There are 3 ways to turn a row about zero (a turn may also mirror it). The second row of each pair is the first, turned, with some noise.
Known pairs, each followed by its turn:
[  1  17   3 -47 -34  10]
[ 27 -29   6  30   7  32] : J

[-34 -32  48 -38 -16 -15]
[  8 -72 -38  -7  -6  -4] : J

[ 43  44  40   6 -48   4]
[ -5  -4 -78  32  10 -12] : F

[15 49 29 36 48 38]
[-64  30  30  -9 -43  29] : J

[-19 -32 -12  20 -30  49]
[-40 -19  10  58  -4  12] : U

[-48  15  14  15  -6  23]
[27  6 25 49  7 -8] : F

[-22 -16 -29  21 -22  -7]
[-36 -24 -14   5  22   9] : U

[-29  14 -32  26  23 -22]
[-11  44  35   9 -18  -5] : F

[ 47 -43  -9  45   2 -43]
[-46  29 -11 -51  38 -23] : F

[ 13 -44  14   5 -25  -9]
[-9  7 29  8 27 34] : U

[-12  16  11 -13  12  15]
[  4   1   9  -2 -25 -20] : U

[ 39  24   5 -18 -31  -9]
[ -9  -8 -54   2 -20 -10] : F

[-3  3 40  9 18 -8]
[-30 -22   5 -19 -19  -5] : J

[-41 -11  31 -26 -30  34]
[-10 -44 -44  33  -4  23] : J

[ 45  30 -35  30  21 -16]
[ 34   9 -67  -3  11   9] : U

[  5  -4  40  -7 -14 -12]
[ -6 -40   5   0  -3 -13] : J

[-46  26  35  -8  26  15]
[-34 -16 -24 -19 -17  46] : J

[-13  -3  43 -37 -46 -34]
[-30 -60 -11  30 -10 -36] : F

[ 44 -25  28 -24  35  48]
[ 23 -29 -21 -29  35  61] : F

[ 21  20 -39  -2 -17 -17]
[  9  -4 -33   1  39 -19] : U

[ 16 -28  -4 -12   2 -43]
[ 13  -7  14 -30  35  26] : U

New pairs. What belongs after each?
[-17  17   6  27  -8 -10]
[ -4  24   5  21   2 -17] : F

[-24 -25 -22 -33  33 -29]
[-23 -19  49 -21 -24  15] : F

[-32  17  22  34 -36  -9]
[-59  23 -10  -9  -1  -2] : U

[ 21 -34  26 -15  31 -18]
[ 32   6  31 -19  -5  36] : U

[ 38  -5  42 -23 -14  -1]
[25 44 31 -1 16  3] : U

[ 35  21 -10 -29 -37 -25]
[-16 -13 -49  -8 -38 -16] : F

[-13 -31  18  -3 -33 -20]
[-14 -26   9  -1  14 -36] : F

[ 25  41  28 -19  20  26]
[ 36  37  -1   6 -29 -31] : U

[ 27  -1  45 -14  21  -8]
[-28 -25 -22   9  24  35] : F

[-41 -37 -38 -19  43  33]
[ 26  39 -68  -4 -26  11] : J

[-43  14  44 -12 -48 -38]
[-13 -76 -12 -10  44  13] : J

[ 12 -15 -47  23  49 -22]
[-19  48  23 -48  -7  18] : F

[-40  17  -2 -32   9 -14]
[-10 -20  15 -31 -10 -34] : U

[  7  36 -20  17 -29  30]
[ 39  27 -33  17 -14 -14] : F

[  6  48 -30  -4   4  25]
[ 4 29 24 15  4 47] : J

[43  0 -2 41 36 46]
[-37  51  21  19 -40 -20] : J

[  9   7 -51 -40 -14  18]
[49 20  3 28  4 24] : J

[ 44 -39  19 -16 -18  41]
[ 32 -37 -33 -38  37   5] : F

[-47 -33  31  32 -33  -4]
[-36 -34 -45   0  35 -26] : J

[ 15  49  43 -36  14 -36]
[  4 -46  50 -35 -20  35] : J

[-23 -39  10 -24 -19 -49]
[-25 -18  40 -40  32  16] : U

[  5  43  36 -36  35 -49]
[-64 -16 -10  33 -29  44] : F

[ 28 -15  41   2  47  40]
[ 10 -14 -13  -7  47  61] : F

[ 23  -3   2  39 -38  41]
[-37  18  14  55  13 -21] : J

[  3 -21  35  41   3 -43]
[-19  28  -2 -34  -4  51] : U

[-23  41  41 -24  49  -7]
[-24  -7  14  50 -14  53] : F

[  9 -23  49  22   3  23]
[  3 -18  -9   9  59   8] : F

[ -4 -16  51  42  51  17]
[-61   8 -15 -27 -43 -22] : J

[-29   0 -34  20   0 -12]
[-28 -33 -26  -6   5   2] : U

[-38 -37  35  -1  38  49]
[ 30 -31  49  15  52  30] : F

[ 15 -40 -16  13  -1 -45]
[-36   9  11 -42   8 -27] : F

[  4 -30  42 -37  30 -37]
[-51 -47  16 -11  10  28] : F

[ 26 -47  24  47  12  17]
[  1  16   1  34 -18  66] : U

[-32  49 -15 -40  18  18]
[16  2 -4 -7 -9 72] : J

[ 48  -5 -27   2 -22  35]
[ 25   6 -17  56  28  -4] : U

[-35  34  35  30  15 -41]
[-49 -20   5 -53  23  14] : J

[-3 38 41 45 41 10]
[-10  36  -2  53  36  41] : F

[-22  10  19  41  44  16]
[ 2 38 28 28 35 30] : F

